Every row belongs to one group in each of 4 separate groupings. Each group adds its own fixed numbers to the row, and there is some noise. The rows also spread widely along 11 directions, which tell nothing about the answers.
In the rows, 128 means zero.
Some rows, each with its group in each grouping after it:
[ 79 128 135 154 106 121 106 153 122 158  69 148 159  77 124  85 139 168
 150 157 148 125 167 111  58 144 136 190 181 112  84 188  79 168  60 106
 127 144 113 166 154]
lafam j_687 P j_624
[102 100 128 127 123 131 108 137  97 135  66  75 141 109 112 124 134 127
 123  94 111  80 166 143 117 140 121 116 123 122 141 158 142 128 109 141
 155 122  59 157 165]
goz j_174 D j_312
[149 121 112 124 118 108 137 152 142 125 176 162 151 116 143 109 131 127
 149 116 120 147 103  96  86  85 132 172 116 147 118 178  99 147 131 111
 108 133 149 144 156]
goz j_581 D j_624
[129 133 142 127 128  93 139 111 159 134 164 172 139 146 140 119 135 128
 143 144 152 156  80 110 137 134 157 127 143 150  86 107  84 140 146 112
  78 126 172 120 133]
nesam j_174 W j_312
[122 132 115 108 145 114  99 122 136 144  96  98 115 129 134 136 122 134
 127 124 153 102 111 128 150 145 146  77 128  93 109 134 123 133 137 135
 112  85  87 127 150]
Fimo j_581 R j_215
[104 103 128 182 127 165 112 176 142  93 145 124  77  93 170 105 109 162
 123  89 184  90 139  97 112 115 124 143 118  65 113 148 154 141 161  88
 143 194 133 144 113]
vur j_513 V j_798
[148 106 138 151 106 115 127 117 124 122 142 158 155 138 115 101 137 102
 179 119 113 152 136 135 109 112 139 144 136 183  98 125 101 156 148 104
 124 162 147 129 104]
Fimo j_913 P j_798
[129 174 156 115 134 123 116 133 151 149  91  67 157 148 116 144 100 139
  87 136 146  72 125 157 151 167  98 101 105  74 185 104 140 130 128 132
 180 104 105 124 186]
vur j_513 R j_785
[148 141 129 105 107  76 123 131 159 150 133 132 166 156 102  99 139 138
 165 131 112 152 121 146 120  97 148 128  86 143 119 141 112 149 108 116
 135  98 135 119 154]
zakif j_460 V j_785
[120 100 130 164  99 105 153 101  96 145 143 155 119  99 120  96 159 172
 160 159 108 148 118 111  84  78 134 154 123 153  80 134  99 150 104 134
 110 174 142 100  95]
nesam j_460 W j_215
[149 129 149 196  90 121 139 115 126 133  95 131 119 156 115  98 100 153
 147 130 156 137 100 133 116 186 126 121 137 131  87  71 111 154 149 126
 127 145 139  76  90]
lafam j_687 V j_312
[160 129 135 152 150 151 165 109 140 137 171 155 109 100 131 152 154  91
 117 161 165 132 120 110  90 103  99 124 130 134 140 156 128 126 153 140
 121 149 147 146  90]
zakif j_913 D j_312
[124 128 160 136 163 150 135 114 149 150 124  91 116 125 128 136 179 107
  95 157 172 108 146 162 142 110 136  65  72 103 160 135 162 110 145 154
 132 143 119 161 104]
goz j_460 V j_215
[154 135 148 122  85  74 125 106 153 150 106 132 177 159  73  94 144 130
 197 153  90 154 158 181 110 106 142 122  91 171 106 132 107 154  93 116
 163 118 116 113 114]
lafam j_460 R j_312
[104  99 121 117 136 135 138 117  68 123 120 100 129  80 144 159 128 126
 106 118 100  78 138  98 127 100 106 131 145 138 139 147 124 129 136 134
 139 151  91 145 159]
goz j_913 D j_215
[136 149 128 154 110 117 100 154 166 138 100 124 109 127 119 100 101 162
 149 118 164 115 137 135  97 145 128 129 122  77 112 154 130 149 113 107
 150 113 103 121 137]
nesam j_913 R j_312
[155 115 124 157 107 117 121 147 141 150 100 119 157 162 101  81 140 110
 154  78 119 144 106 150  87 146 139 146  93 144 134 146 126 141 129 142
 112 103 112 128 158]
goz j_174 V j_312
[156 103 102 158 123 142 152 152 123 142 156 117 105  88 128 102 155 140
 124 103 108 120 122 112  49  47  99 159  68 106 164 196 158 131 121 152
 143 154 108 136 137]
zakif j_460 R j_312
[ 99 134 121 104 142 130 137 113  84 145  91  68 125  89 140 166 122 148
  71 132 121  65 117 101 141 129  99 106 130  90 154 129 131 118 121 157
 140 112  84 127 179]
lafam j_513 D j_624
[137 100 135 168  97 130 118 146 134 119 108 131 154 130 119  91 127 113
 173  90 113 128 147 149  90 128 132 151 124 154 121 148 122 153 140 106
 145 164 110 146 128]
lafam j_913 R j_312
[166 160 181 181 123 160 132 141 185 103 154 148 126 159 127 121  81 110
 125 128 201 110 131 141 139 178  91 127 130  98 142  86 132 145 172  89
 182 164 176 120  90]
Fimo j_460 V j_798
[120 136 139 141 161 159 147 139 135 147 127  90 116  99 151 142 150 130
  66 138 168  85 120 115 107 121 106 116  92  76 186 155 153 115 141 159
 128 139 117 160 160]
goz j_513 D j_624
[119 107 126 127 141 108 128  89 114 150 116 129 132 129 121 133 170  99
 142 151 145 150  99 122 139 148 158  83 154 160  88 123  98 134 146 150
  71 107 119 133 120]
zakif j_581 D j_785
[103 140 135 136 123 101 110 118 143 148  97 113 102 108 114 118 139 168
 144 171 166 113 161 138 122 116 143  89 111  89  95 138 134 140 102 122
 140 128 105 125  99]
vur j_913 D j_785
[119 142 163 113 114 113 110 120 130 132  79 105 170 133  95 139 116 120
 147 150 123  91 191 168 134 151 111 118 138 134 134 133 118 143 103 106
 193 129  92 149 139]
goz j_913 D j_312
[136 124 136 149 150 156 163 118  98 150 131  83 119 103 141 149 144 129
  69 131 127  82  96 117 108 112  90 121  94  99 189 128 149 116 153 172
 135 150 112 123 159]
goz j_513 R j_215
[123 145 146 121 129 120 123 130 152 114 147 139 120 109 147 145 103 139
 133 158 158  99 162 125 139 105 120 119 131 106 114 139 122 143 132  80
 169 160 135 143 106]
lafam j_913 D j_215
[ 96 119 171 158 142 112 132  73 123 191  68 104 136 143 107 104 217 125
 123 191 169 155 121 170 133 154 184  54 112 150  97  95 112 123 126 184
  58 128 118 135  92]
nesam j_687 P j_624
[152 144 133 121 120 121  90 145 174 117 108 101 128 161 112 113  95 125
 152  93 157 107 147 160 154 140 131  87  93  95 125 130 153 139 139 102
 170 100 104 124 128]
Fimo j_460 V j_798
[127 112 124 119 137 139 121 124  93 132  91  61 150 126 125 142 131 103
  99  87 106  79 129 143 140 127 115  99 102 130 175 131 148 121 145 153
 146 125  73 143 177]
vur j_913 D j_215
[133 137 141 170 115 129 120 121 131 145  89 113 117 132 117 115 114 147
 133 131 160 111 118 134 115 170 119 110 132 100 111 110 118 147 134 138
 134 124 108 106 116]
Fimo j_581 R j_624
[124 127 171 140 156 144 146 100 172 136 167 166 137 105 122 132 190  75
 151 195 173 145 172 155 114  94 138 104 120 150 114 162 120 127 145 117
 122 179 159 184  61]
vur j_513 R j_624
[103 137 158 123 134 108 136 109 138 132 137 135 128 117 134 138 136 138
 124 172 156 116 128 119 156 120 137 105 142 124 106 107 107 138 135 112
 132 147 146 133 122]
Fimo j_460 R j_785
[136 149 155 190 131 161 141 158 156 140 117 119 119 120 141 102 118 150
  86 136 197 106 115 122  82 154 107 148 100  74 165 133 137 140 136 141
 138 155 138 135 131]
Fimo j_687 D j_624
[ 96 125 147 103 123  93 104 111 158 117 134 160 122 121 120 129 128 132
 186 160 157 129 179 137 163 108 160  93 147 136  48 131 104 148 124  71
 141 138 138 143  79]
Fimo j_174 V j_785
[130 124 107 117 106 107 117 158 121 118 122 103 125 115 137 111  92 178
 133  99 114  98 124 106 115  87 125 141  94 104 128 143 139 148 119 112
 159 129 104 111 162]
Fimo j_687 D j_785
[112  99 117 107 132 110 106 132 134 130 122 108 146 132 123 108 168 108
 161 100 119 132 142 146 136  90 168 104  92 150 109 161 134 131 137 119
 106 133 106 157 141]
vur j_513 V j_798
[150 132 141 157 122 120 125 138 175 137 140 129 124 149 134  98 141 127
 145 124 159 142 119 150 113 119 148  99  81 113 125 135 134 137 153 122
 119 143 133 134 106]
lafam j_581 R j_624

New rows, each followed by its group in each grouping:
[137 143 158  87 125  71 136  85 153 131 149 137 161 166 119 142 139 114
 156 168 120 143 106 150 181 116 155  82 111 172  97  74  95 134 156 114
 117 122 155 109 123]
vur j_513 R j_312
[134 148 152 109 127 123 123 146 141 138 114 100 165 129 118 133 111 123
 109 117 127  89 153 143 121 130 101 137 103 111 173 150 131 133 112 121
 177 118 105 153 176]
goz j_174 D j_624
[137 131 132  98 121  89 148 109 109 150 134 119 167 133 116 133 139 127
 123 132  98 132  96 116 137 102 128 128 108 157 132 120 105 133 126 146
 114 106 134 118 171]
goz j_460 V j_624
[122 167 154 119 124 135 118 170 154  96 132 116 142 117 162 156  49 151
  93 118 161  60 146 106 145 153  84 152 150  72 163 121 120 146 138  69
 203 149 131 145 179]
lafam j_913 D j_312
[147 113 130 132 125 145 125 133 134 119 134 126 157 127 119 120 126  94
 151 104 112 112 140 143 107 115 114 144 117 147 141 158 126 145 144 111
 154 148 116 146 137]
Fimo j_513 R j_215
[128 122  88 160 121 164 127 180 114 136 101  85  86  62 149 118 100 181
  91  96 142  68 138  87  53  97  84 157 103  48 162 201 171 133 102 141
 166 139  71 135 156]
lafam j_687 D j_312
[143 137 148 118 125 123 140 136 142 113 158 127 159 131 136 138 110 118
 124 124 118 101 128 128 129 103 103 145 111 129 155 127 123 138 150 102
 168 157 142 138 155]
vur j_513 R j_312
[194 130 127  82 104  70 141 129 161 138 170 130 197 179 103 107 134 103
 172 113  63 159 106 165 119  58 142 129  47 193 157 138 123 137 144 124
 139 112 134 120 161]
goz j_687 R j_312
[127 119 120 126  91  91 102 125 116 144  74 138 195 153  97  98 123 110
 183 100  99 150 118 140 114 170 153 156 165 181  85 136  70 164 111 108
 111  94 106 129 173]
lafam j_913 V j_215
[ 92 122 138 118 105  91 104 129 107 127 109 147 155 112 131 119 107 163
 160 138 118 116 147 105 134 141 134 150 190 133  72 124  74 169 107  80
 144 140 128 131 152]
zakif j_581 P j_785
[110 151 163 101 132 119 104 148 155 124 114 122 179 140 135 130 111 123
 114 128 149  98 147 141 153 151 124 141 140 108 144 132 103 147 118  86
 169 125 131 163 187]
zakif j_460 V j_215
[ 88 135 135 146 109 114 106 153 126 139  82 126 147 109 144 102 115 167
 127 130 158 114 126 102 107 169 142 157 163  99  97 142  84 157  97 107
 119 127 114 143 171]
lafam j_581 D j_624
[141 132 128 142 133 151 138 138 124 133 133 114 123 107 131 137 117 132
 110 122 139  93 130 116 100 118  90 143 115  96 153 153 140 134 134 129
 157 141 121 130 138]
goz j_513 V j_215
[131 103 101 103 121  98 118 130 122 105 163 151 129 113 140 123 123 131
 174 115 108 133 126 103 130  76 146 131 130 154  75 160 104 150 138  92
 117 137 125 131 123]
vur j_581 D j_215
[118 126 141 182 125 142 118 138 128 142  84 115 125 132 132  99 130 138
 116 120 174 116 109 126 100 179 134 135 136 109 128 120 114 147 133 137
 112 137 116 129 141]
Fimo j_913 D j_215
[114 135 166 149 140 123 127 122 154 143 119 129 143 143 138 114 153 125
 117 153 171 127 110 144 134 162 147 115 128 118 126 107 109 141 148 120
 110 150 146 143 139]
zakif j_513 R j_215
[144 135 138 158 142 131 128 132 157 164 113  94 110 140 124 105 167 135
 109 134 174 127 116 152  97 128 137  83  65  88 151 146 152 126 132 167
 111 118 106 137 119]
zakif j_581 D j_624
[132 144 127 137 151 136 127 153 164 127 148  94  73 121 161 124 119 161
  81 123 191  93 103 111 139 104 129  86  66  49 157 124 172 119 154 138
 131 130 126 124 134]
Fimo j_460 D j_798
[102 106 120 165 107 112 124 149 102 150  97  93 101  96 139  88 145 197
 125 105 122 106 125 117  81  87 135 138  82  87 124 150 144 142 111 143
 130 158  91 119 148]
zakif j_913 R j_624
[100 135 160 169  98 131 101 155 125 137  67 108 140 117 117  99 105 174
 138 123 154  91 174 141 101 171 112 148 141  84 110 137 117 159  96 104
 180 151 102 140 137]
goz j_581 V j_624
[ 83 137 133  83 138 102 138  96  85 171  84  76 159  91 117 169 159 134
  94 164  96  87 146 125 141  97 123 101 123 128 149 139 117 120  98 155
 140 115  89 145 179]
lafam j_913 V j_785
[107 104 129 162 106 143 131 113  68 167  41  82 150 101  87 115 161 135
 127 121  98  97 154 142  69 156  98 149 139 128 137 156 122 144  84 166
 153 129  66 129 155]
zakif j_513 V j_312
[177 131 131 152  99 103 129 121 148 135 135 126 153 183  99  97 115 117
 166 104 120 151  94 149 122 140 130 115  97 153 119 100 118 149 157 129
 126 117 141  91 118]
vur j_581 V j_785
[120 115 138 139 127 127 101 146 157  97 140 133 102 126 153 115 113 134
 155 101 172 117 151 131 145 120 152  98 122 113  92 138 135 141 159  84
 132 155 124 148 103]
nesam j_913 D j_624
[ 90 134 119  95 108  62 113  98 106 164  87 130 148 107 113 128 142 159
 163 174 105 131 125 115 134 122 158 116 162 141  58 135  76 149  85 124
 109  97 100 114 151]
lafam j_581 R j_798
[145 113 117 170 100 123 136 145 126 160 113 115 127 106 101  82 157 157
 156 115 101 130 146 144  36  71 119 158  71 120 144 190 141 146  94 146
 148 150  94 126 126]
nesam j_913 R j_312
[160 123 150 178  95 126 137  93 103 128  79  99 128 162  90 114 104 128
 145 116 131 119 113 149 134 184 107  95 125 145 112  63 124 145 144 151
 150 121 107  73  96]
Fimo j_460 D j_624
[145 119 143 135 130  97 127 116 155 133 154 135 120 152 136 112 148 126
 156 137 145 146 108 147 144 101 165  85  85 142 106 111 129 135 167 121
 101 144 143 123 102]
goz j_913 R j_215
[141 109 153 143 127 146 125 105 123 124 111 101 147 142 107 134 139  85
 143 111 122 107 151 166 143 147 117  93 132 154 144 121 138 132 162 127
 159 148 102 136 116]
nesam j_513 R j_785
[124 114 149 127 160 151 139 141 139  97 173  99  92 115 179 148 130 124
  81 105 169  88 119 114 170  93 125  78  87  94 158 114 165 112 189 121
 135 171 133 153 123]
zakif j_460 D j_624
[116 115 110 136 117 116 135 122 100 147 114 119 112  83 120 124 148 154
 137 149 118 114 138 108  82  91 117 133 121 117 105 173 121 141  95 146
 131 133  97 127 123]
vur j_581 D j_312
[167 119 112 189 108 128 120 129 137 147 113 148 130 138 106  90 128 104
 161  96 146 158  81 120  70 173 122 154 154 143 107 145 109 153 146 135
  97 108 122 109 133]
zakif j_913 R j_798
[108 115 156 183 118 148 113 144 129 128  92 110 127 132 135 101 129 137
 126 111 161 108 129 141 115 174 130 123 144 104 121 118 119 144 143 124
 131 157 107 140 132]
nesam j_581 R j_312
[116 139 133  86 149 123 105 125 146 131 101  86 141 128 127 146 128 115
 116 124 145  90 152 147 155 129 133  80 107 105 140 143 138 125 131 125
 148 102  90 154 155]
Fimo j_513 D j_624
[ 77 119 150 108 129 118 113 164 138 128 114 108 157 103 151 112 148 160
 116 134 132  93 174 135 122  86 150 141  96 108 141 164 128 136 109 100
 155 170 113 184 168]
goz j_687 V j_312
[118 120 121  98 138 104 116 123 142 127 139 139 140 126 140 123 139 121
 152 128 130 128 114 120 139 106 160 119 125 137  97 144 104 141 142 106
 105 120 126 138 149]
Fimo j_513 R j_215
[134 146 148 149 133 141 138 141 158 125 148 121 111 130 146 124 114 151
 108 130 174 102 122 122 124 117 111 119  87  80 142 118 141 134 156 114
 148 156 151 126 120]
Fimo j_513 V j_624
[138 148 159 121 118  94 147 106 142 149 145 148 177 129 101 124 155 113
 148 181 121 145 142 143 107  97 124 147 111 167 132 140  95 141 110 124
 145 146 152 135 125]
vur j_913 D j_798
[ 71 121 148 118 117  86 110 109 121 148 101 147 147 112 126 109 157 163
 163 172 139 139 146 119 134 133 170 126 173 141  56 125  72 157  98 103
 101 135 138 136 137]
nesam j_513 P j_785
[ 81 129 187 126 145 136 137 136 135 103 162 126 158 112 169 146 127 129
  94 150 152  86 138 118 171 119 127 137 139 123 149  95 110 135 168  84
 154 207 168 168 155]
vur j_513 R j_785
[161 116  93  91 124 109 103 156 145 109 140 120 159 156 131 110 102  96
 153  41 108 134  86 114 140 110 144 130 102 145 129 155 125 141 157 111
 108  76 112 133 190]
Fimo j_460 V j_624
[118 108 121 149 115 124 142 116  87 135 107  84 108 108 134 128 133 157
 109 116 114  97 110 112 121 115 119 112 104 118 133 113 140 128 138 153
 130 149 100  99 139]
lafam j_513 D j_798
[120 114 139 174 123 124 138 122 114 135 118  95 108 136 137 106 143 153
 108 122 151 118  87 124 127 139 138 107  91 112 130  89 137 131 156 155
 105 153 127  97 129]
vur j_513 D j_798
[113 144 175  97 124  96 129  88 129 154  93 105 178 134  90 149 150 109
 137 178 106 103 176 178 150 122 122  97 119 153 133 118 112 130 103 128
 176 128 104 145 131]
vur j_174 R j_312
[112 112 152 165 139 140 118 143 151 114 119 123  97 127 149 108 138 134
 122 126 194 118 124 125 137 156 151 100 125 102 110 119 134 132 153 120
 107 148 129 150 109]
goz j_460 D j_312
[112 147 155  86 137  95 104 117 151 118 118 114 144 147 130 153 104 119
 128 134 153  98 141 140 191 157 136  80 146 120 114 100 115 135 141  90
 153 106 119 139 149]
zakif j_174 D j_785
[ 96 135 121 119 133 126  93 167 133 128  98  92 124 103 162 125  98 166
 101  96 151  76 136 108 133 128 129 126 131  67 144 146 138 138 128 101
 144 132 101 152 189]
lafam j_913 P j_798
[166 118 140 168  94  99 150 116 122 166 110  91 145 158  86  79 160 150
 148 121  92 144 105 165  88 101 129 119  45 146 157 114 144 139 121 173
 135 132 113  90 129]
goz j_460 R j_785
[154 142 109  95 112  86 115 140 147 114 151 110 128 149 134 129  82 160
 147 103 117 109 109 117 153  95 128 102  90 111 119 115 128 146 144 103
 153 105 121  97 149]
Fimo j_581 D j_785
